The groups are shells around one centre, one inside the other: the same stretched ball of 6 dimensions in 9 sizes.
Known rows, each followed by its group:
-209 -577    9  198 -359   -1  -21  707   84   -8   31   -3  230   84   64 : dezon
  71  -36    2   48 -331 -182 -157   -6 -231  108   78  161 -183 -283  -76 : dezon
-133 -506 -331  246  221  165  565  718  490   90   -6 -110  398  561  -30 : pado
  52 -209  -18  163 -196  116 -169   95  -26 -148  -75   31   48  279  116 : fere
  93 -208 -333  205  -18   54  227  137  148   10  -63  -16   81  269  -36 : gof
  57    9 -347  127  334  116  639  122  370  180  -75 -163  131  183 -113 : dezon
 251  584   78 -111  -55 -109 -301 -816 -330  -91  -76   64 -387 -364   44 : vaguz
 233  268   92  -26 -278 -143 -569 -583 -439 -177    3  238 -346 -123   81 : Vom
-132   78  199  -40  109   65  189  177  135  104   -7 -122   73 -150   38 : Vom
  62  -32 -144  116  192  165  308   90  222   55  -69  -76   98  291   -8 : gof
-162 -228 -159  125   60   51  363  404  302   22  -68 -199  240   33   32 : gof
 -72 -388  236  138 -620  -36 -587  274 -288 -203    9  148   -9   -5  179 : Vom
  60  -97  158  101 -228  135 -253   23 -111 -103  -62   48  -26  158  119 : gof
-121 -359 -448  206  225   25  771  620  492  243    0 -170  310  181 -150 : dezon
-155 -660 -377  310  -29  105  294  712  375 -109  -50  -94  407  553   70 : Dunor
-194 -211  -58   78  -24  -26  182  372  191  -16  -23 -134  190  -60   64 : fere
-179 -354  -16  149   41  168  202  527  290  -54  -53 -134  305  316  113 : mobu
  47 -100 -377  149  -88 -119  390  128  122  182  -31  -75    0 -215 -151 : vaguz
 196  318  175  -46  -11   47 -435 -541 -257 -212  -44  145 -219  144  150 : Vom
-157 -108  189   30  -19   95    7  271  107  -48  -30  -94  140   30  128 : fere
 -66 -121  228   69  -92  181  -89  208   41  -63  -56  -49   95  153  139 : dezon
  30 -184 -102  139 -134   33 -206   23  -24 -230  -62   45   56  289  141 : git
 -87 -411 -226  188  -68  -12    1  373  138 -159    4   35  210  385   92 : vaguz
  75  390 -244  -36  286  -73  505 -292  174  184  -79 -186  -89 -358 -119 : Vom
 193  567  128 -143  -15 -125 -480 -847 -348 -260  -70   89 -343 -236  154 : pado
 182  390 -123  -22  -24 -112  155 -445 -103  146  -66  -48 -258 -457 -109 : dezon
 -35 -275   -3  123 -451 -142 -172  259 -162   38   46   99  -45 -213  -12 : fere
 151  377  171  -61  -53   13  -71 -395 -171   84  -48    6 -245 -300   -9 : fere
117  50 -81  87  25  82 172 -42  53 100 -46 -12 -42  65 -45 : git
 107  206  265  -20  -96  108 -305 -286 -182 -106  -60   51 -146   19  129 : fere
 -93 -201   35   83    3   61  135  359  135   64   29  -10  133  140   20 : git
 -13  252 -186  -55  121 -224  205 -209   35   55    4  -64  -89 -380  -50 : pado
 -63 -302 -390  212  191  105  570  434  420   82  -70 -170  281  305  -47 : mobu
  65   20  -21   29 -360 -232 -250 -132 -275   10   45  137 -207 -358  -27 : gof
 146 -188 -145  161 -297  -59 -299  -55 -189 -134    2  191  -89  207   41 : pado
 191  295  416  -60 -277   58 -606 -476 -423 -128  -25  183 -311  -82  139 : pado
 -63 -296  120  109 -246   26 -282  276  -77 -127   31  111   72  219  126 : mobu
  62  564  308 -197  185  -10 -294 -612 -175 -169  -45    5 -210 -175  169 : Vom
-128 -494   65  167 -323    7 -300  477  -40 -170   46  121  161  302  147 : Dunor
 106  201  345  -58 -367  -84 -444 -268 -396   31   41  171 -301 -360   32 : vaguz
  72  297  267  -65   21  104 -330 -392 -146 -208  -87    4 -119   42  196 : gof
  38  311   65  -94   51 -130 -100 -327 -119  -30   12   33 -161 -247   37 : git
  98  224 -285   35  183  -48  279 -272  117    8  -91 -108  -51  -92  -32 : mobu
 -73    2  256   -8 -308  -53 -412  -49 -209 -183  -33   19  -65 -208  181 : vaguz
 -91  -76 -430   89  275 -110  518  189  340   50  -19 -147  179   23  -57 : Dunor
 100  153   -9    2  -17  -51 -268 -326 -142 -192  -26   93 -116   86  113 : git
-161 -159  -53   56  -16  -67  229  353  158   86   24  -85  130 -135   -8 : mobu
 250  314  179   -3 -283   17 -349 -514 -347  -25  -77   99 -331 -236   33 : pado
 128  106  129   14 -208  -43  -91  -97 -199  170   49  133 -209 -211  -79 : Dunor
  54 -407 -354  268 -284  -29  127  314   61   24  -36   28   80  146  -57 : Dunor
 -88 -140  128   46 -123   -2  -21  269    4   52   43   29   47  -33   31 : git
-173 -177 -123   61  265   30  203  307  293 -119    3  -82  264  328  113 : Dunor
 137  314  -60  -23  177   11  272 -254   44  181  -26  -36 -136 -153  -97 : mobu
  58  229   21   -7  144   91 -102 -332   18 -222 -126  -80  -20  127  169 : vaguz

New rows. What belongs after each?
  72  267 -251   -8  137 -139  288 -266   67   85  -47  -91 -101 -296  -80 : mobu
 115   95 -211   72  139    9  409  -11  136  234   -9  -30  -44  -37 -150 : gof
  80  -22  -73   90   58   95 -138 -124   18 -215  -68   39   32  382  139 : gof
 -66 -379   -9  164 -141   87 -265  288   27 -268  -19   79  177  493  196 : dezon
  23  -97 -120   69 -115 -136  -75   42  -69  -20   56  119  -39   13   -7 : dezon
 -57  -43 -210   63  -41 -149  351  179  119  189   11  -89   15 -333 -115 : gof
 103  294  336  -81 -318  -71 -562 -456 -405 -152  -32  114 -293 -323  142 : mobu
  66  -38 -127   98 -259  -92 -199 -144 -135 -152  -71   22  -82  -93   74 : gof
  17  103   50   14 -173  -63   51  -44  -74  116  -27  -44 -111 -373  -35 : mobu
  -2  139  227  -57 -312 -157 -561 -295 -340 -237   -5  109 -186 -267  177 : dezon
  22  229  323  -90 -164  -59 -175 -136 -217  121   49   72 -202 -380   -2 : Vom
 -68   76  135  -43  182   31  -70    0   53 -102   27   26   55  180  124 : pado
 -44 -384 -400  242  -17   26  500  491  311  146  -39 -111  214  149 -104 : fere
 -58 -425  -27  193 -359   19 -395  256  -84 -310  -43   81  123  322  206 : Dunor
 -56 -508    0  233 -228  171 -237  428   52 -237  -41   66  219  576  187 : pado
 125  361  219  -92 -402 -210 -499 -547 -460  -82  -26  100 -378 -611   63 : pado
  -5 -241   61  139 -270   60  103  366    5  192   13   16   21  -66  -63 : Vom
 210  604  196 -160  -27 -119 -342 -769 -349  -61  -27  101 -390 -382   50 : fere
 -56  245   -8  -48  323   68  174 -169  189 -112  -97 -173   74   35  123 : gof
 160 -103   13  118 -423  -74 -308  -66 -288   13   25  201 -193  -64  -22 : vaguz
  17 -258 -259  161 -142  -93   40  190   30  -24   18   71   49  129  -16 : mobu
 -81 -165  -83  108  -95   -4  337  359  157  200  -12 -110   88 -189  -80 : gof
 119   15 -316  119  -46  -78  187 -111   34   40  -58  -23  -60  -70  -70 : git
 -57 -429 -191  218 -187   21  242  529  155  127   12   -9  160  125  -65 : git
 -46 -228  311   77 -361   79 -595  113 -225 -284  -11  137   12  232  248 : dezon
  65  295  139  -79   69  -38  -41 -255  -93   55   17   41 -155 -172    7 : git
  78 -122  187   85 -429   -2 -693 -156 -347 -327  -30  194 -117  167  223 : Dunor
  -3  175  308  -66 -229  -50 -531 -294 -286 -245  -35   68 -151 -169  211 : fere
  46  198  142  -56    7  -47 -189 -220 -132  -52   23   85 -125  -58   67 : git
 108  177  257  -20  -46  116 -429 -324 -192 -227  -52  102 -116  214  194 : dezon
  54 -253 -257  190 -252  -59 -135   56  -46 -171  -59   48   26  153   67 : dezon
  47  237   35  -65   34 -135   94 -147  -74  174   67   57 -161 -306  -89 : Vom
 -81  -93 -173   63   21 -109  434  312  176  260   49  -72   60 -247 -144 : dezon
 -46 -329  208  140 -386   95 -319  313 -120  -96   -9   84   52  150  130 : gof
-136 -195 -410  138  436   79  619  364  521  -11  -64 -216  348  378   15 : vaguz
-202 -224 -383  136  352   49  751  505  553  109  -67 -295  361  123  -40 : Vom
 160  404  121  -98  -26 -107 -321 -562 -275 -100   -3  124 -281 -183   64 : mobu
-207 -629 -175  256 -183   68  249  795  279   20   -8  -88  340  254   32 : gof
 116  238  -34   17  174  112  159 -240   75   19  -92  -75  -55   51   17 : mobu
-139   83  258  -54  202  135 -107   31  108 -196  -45  -83  131  203  229 : Vom
  35  350  319 -120 -187  -89 -292 -349 -274   -6  -14   24 -248 -478   69 : vaguz
-126 -541 -352  277  -25  101  201  528  322 -188  -91 -112  355  503  116 : pado
 163  250  301  -31 -454  -64 -564 -452 -457  -99  -49  126 -340 -379   97 : Dunor
 221   -5   48  110 -542  -77 -503 -293 -416  -99  -40  193 -283 -151   39 : pado
  31  208  211  -82 -112 -120 -201 -179 -212   55   70  114 -192 -286    7 : Dunor
 -93 -558 -160  250 -202   71  117  624  166   10   12   22  236  345   17 : fere
-156 -152 -382  111  271  -29  627  360  435   88  -53 -239  265   15  -46 : dezon
 136  134  175    5 -405 -111 -290 -213 -345   97   22  139 -288 -403  -38 : fere
  42  416  -68  -85  246  -62  257 -349   78   65  -67 -138 -103 -311  -20 : fere
  49  185   57  -41 -255 -211 -312 -308 -277  -83    6   84 -220 -389   49 : fere
-115 -221 -169  102 -159 -148  209  341   89  109   30  -46   77 -228  -59 : gof
